The same things were measured in two ways. Each way mixes the same 4 hidden numbers, adds some noise and spreads widely along 3 directions of its own, which tell nothing about the thing.
In the rows, 128 means zero.
Some things both ways: the first way, then the second way.
[170 154 159  15 108  70 147  95]
[102 157 117 126 119 113  84 105 176  56 124  18 170 105  84 119]

[150 151 127 116 112 118 118 134]
[137 123 108 115 114  99 111 105 105  67 127 105 134 135  98 117]

[159 145 143 111  68 172 111 136]
[104 142 139  91 126 126  97 132 150  63 163 159 175 137 127 102]

[ 95 124 120 179 183 180 145 147]
[121  52  78 120 153 163 143 114 109 124 162 193  73  84 154  67]

[117 128 133 177 210  87 140 104]
[162 117 131 109 123 121 131 123  79 105 160 154 128 167 126 103]

[126 144  87 175 173 175 119 175]
[145 162 156 162 159 126 153 154 144 139 114 152 118 185 158 145]

[170 135 161 119 147  93 127  89]
[147 126 126 109 108 113 105 104 104  89 150  64 137 131  95 102]

[119 132 141  89 145 103 144 116]
[111 158 163 113 139 140 115 153 159 132 144 139 142 145 154 119]

[135 143 115 129 175 114 133 136]
[139 125 104 143 132 108 130 113 123  69 126 119 141 153 109 122]

[152 131 125 139 218 134 157 115]
[123 177 190 133 151 157 125 159 180 135 158 127 157 165 161 108]

[140  80 132 157 182 133 150  89]
[144 115 121 137 142 145 142 129 120 131 156 136 117 139 146  92]

[102 157 170  70 137  99 120 152]
[107 157 152 140 142 123 114 125 170  75 118 109 142 142 125 131]

[157 127 104 138  91 151 119 131]
[139 124  98 122 124 110 119 125 110 111 130 105 127 136 117 121]

[140 115 233  93 166  91 119 100]
[130 105 134 127 119 133 106  74 124  37 150  84 127 115  87  80]

Other things, the second way, with their names:
(182): [150 116  74 135 141 116 147 146 104 148 142 140 121 143 142 117]
(684): [140 119 121 120 132 127 130 129 113 120 144 136 117 140 136 109]
(420): [147 137 127 118 128 118 128 138 110 123 147 129 139 156 132 118]
(213): [109 126 105 127 141 131 118 131 146 117 126 117 120 110 136 118]
(183): [167 110  71 172 136 110 150 108  94 114 115  78  98 139 109 123]
(587): [125 149 136 175 162 151 142 137 183 105 140 108 144 149 144 109]
(421): [ 93 145 191 136 158 174 117 134 198 108 143 134 120 121 159 100]
(413): [129 154 182 141 155 162 138 152 166 156 146 133 121 151 171 110]
(177): [141  75 107 108 131 159 133 108 105  87 199 165 124 117 130  50]
(629): [131 149  92 141 136 112 124 142 140 132 120  70 140 134 127 137]
(708): [124 114 172 136 140 161 119  97 149  78 148 115 110 119 125  80]
(81): [128 139 139 115 135 147 119 148 140 143 164 111 137 131 147  98]
(70): [156  86  45 127 123 102 135 113  72 108 129 127 106 122 113 114]
(679): [129 151 131 124 132 113 121 139 130 116 125 115 138 149 129 134]
(544): [137 133  81 120 121  86 115 123 110  77 121 113 154 149 103 136]
(701): [153 110 113 131 132 116 139 123  89 131 125 128  92 143 129 120]
(160): [162 114  89 168 132 127 138 101 116 111 135  30 115 123 101 101]
(722): [122 101  78 140 137 118 121 102 128  63 127 110 121 112 106 104]
(269): [157 128 154 164 130 125 133  95 112 121 101  46  75 135 109 121]
(364): [123 125 124  85 115 108 102 122 111  67 146 164 155 143 117 115]
(588): [ 94 137 104 101 131 127  99 147 159 112 147 121 156 109 135 115]
(299): [132 117 108 135 129 122 121 109 119  86 133 105 120 125 113 108]
(322): [156 122  81 112  99  84 109  96  82  58 133  73 152 145  73 120]
(512): [103 131 141 112 142 148 116 141 157 127 144 141 122 117 153 107]
(449): [145 133  77 128 130 101 135 143 103 141 120 114 126 144 129 140]
(117): [125 101 108 120 139 130 130 122 109 121 126 157  89 120 139 112]
(376): [154 106 119  97 109 128 117 118  80 149 154  94  99 118 123  96]
(606): [122 136 107 126 130 107 118 131 128 110 108 111 119 129 127 139]
(208): [128 127  79 125 134  98 125 137 117 113 110 133 127 138 126 143]
(691): [135 109 129 180 144 141 133  79 145  82 107  53  81 107 104 104]
(584): [112 146 124 124 136 123 109 136 155 100 135 100 152 132 128 122]
(652): [135 115 102 126 143 135 137 141 123 123 155 157 132 141 146 102]
(64): [131 149 135 131 135 105 128 139 119 139  92 125  99 154 141 160]
(19): [125 160 183 149 159 143 142 152 158 148 112 155 104 167 169 141]
(734): [141 127 118 133 127 109 121 109 110  85 121 103 122 141 109 124]
(663): [133 125 122 131 138 142 130 132 131 140 139 104 109 119 138 105]
(466): [128 104 105 127 141 143 133 131 122 139 137 139 100 114 145 105]
(347): [118 130 135 133 152 149 133 147 153 140 145 146 116 129 158 105]
(578): [169 114 118  87 101 114 117 119  66 123 177 108 135 146 110  92]
(542): [105 143 102 126 143 126 117 148 164 120 135 109 143 117 141 122]
(231): [159 149 113 132 142 112 148 169 101 196 116 134 110 165 161 154]
(327): [161 118 118 142 120 106 125  88  96  70 131  69 124 146  86 108]
(623): [157 131 113 154 124  96 133 104  95 110  90  62  92 148 102 145]
(114): [126 129 142  97 119 138 104 120 128  92 173 112 148 124 118  83]
(575): [117 137 114 122 140 119 116 139 147  98 131 129 144 135 130 127]
(365): [ 99 130 175  75 135 182 103 154 158 155 194 155 131 102 173  70]
(441): [113 127 140 100 132 135 113 137 134 107 150 159 132 130 144 105]
(367): [129 135 144 140 144 157 127 128 160 101 168 112 149 139 137  81]
(460): [190 102  62 122 105  86 137 109  40 119 137  83 118 152  92 118]
(112): [149 144  95 102 120 101 124 153  99 134 150 126 157 164 132 130]
(85): [138 145 119 160 144 120 137 127 144 108 115  92 126 152 124 130]
(113): [138 114 137  93 118 124 115 124  89 144 134 129  94 123 138 113]
(416): [166 106  81 171 134 111 146  95  98  81 122  85 114 147  97 115]
(730): [134  96  94 126 146 146 142 144 114 175 149 138  89 109 159  96]
(219): [130 137 123 165 146 133 131 115 160  85 132  78 140 136 118 106]
(25): [141 124  83 101 123  80 129 144  77 112 109 179 123 161 129 154]
(714): [129 130 143 129 136 131 124 119 134  94 141 128 127 139 131 105]
(456): [133 128 153 122 133 157 118 117 151  92 185 102 156 131 125  71]
(747): [161  84 116  98 105 116 117  85  56  79 155 127 104 132  98  88]
(53): [124 134 138 133 125 111 109  99 134  59 113  91 127 132 102 125]
(279): [104 130 127 114 143 140 115 140 155 105 150 154 140 124 147 109]
(431): [121  87 115 119 142 138 135 118 110 108 136 181  84 114 142  98]
(260): [135  95 137 166 153 155 144  95 135 109 122 108  68 110 131  97]
(731): [113 117 126 110 145 163 121 145 151 125 182 169 142 119 161  78]
(205): [149 137  80 146 125 107 126 131 120 131 122  46 132 133 109 133]

Some of these things the first way, each followed by its name:
[ 94 116 252 116 133 123  88 144]
(691)
[179  83 140 158 123 102 136  54]
(578)
[167 124 136 169 204 119 132 102]
(747)
[139 122 115  92  61 151 128 126]
(542)
[107 123 118 136 195  78 144 113]
(701)
[115 104 119 114 147 119 139 126]
(117)
[130 163  23 206 129 170 126 170]
(231)
[150  59 238 118 125 113 127  61]
(456)
[113  95 171  84  92 102 128 105]
(441)
[142 175  72 114 136  95 136 139]
(544)
[145  72 145 109 112 136 136  91]
(663)
[ 86 160  58 113 115  74 131 153]
(25)
[193 152  94 137 110 132 121 118]
(322)
[131 123 127 101  65 161 118 139]
(213)
[139 154 112 155 140 166 114 160]
(85)
[138 129 150  85  75 121 124 124]
(584)
[119  50 199 124  41 160 113  89]
(731)
[ 86 146 155  91  98  86 121 137]
(575)
[ 94  98 186 116 242  99 147 120]
(260)
[181 124 150 149 164 137 116 111]
(327)
[180 107  62 173 180  92 155  78]
(460)
[114 126 121 136 160 158 124 162]
(19)
[182  77 146 197 153 202 135  90]
(177)
[188 112  52 155  71 156 136 101]
(112)
[ 70 126 191  87 105  88 126 122]
(512)
[175 118  37 163 129 171 144 123]
(70)
[182  67 144 142  89 139 131  69]
(376)
[142 131  92 102 107 113 143 117]
(629)
[121 120 120 155 124 169 126 139]
(466)
[ 97  75 128 147 130 121 144  97]
(730)
[142 100 203 113 104 109 125  85]
(114)
[ 97 129 128 141 176 137 136 144]
(431)
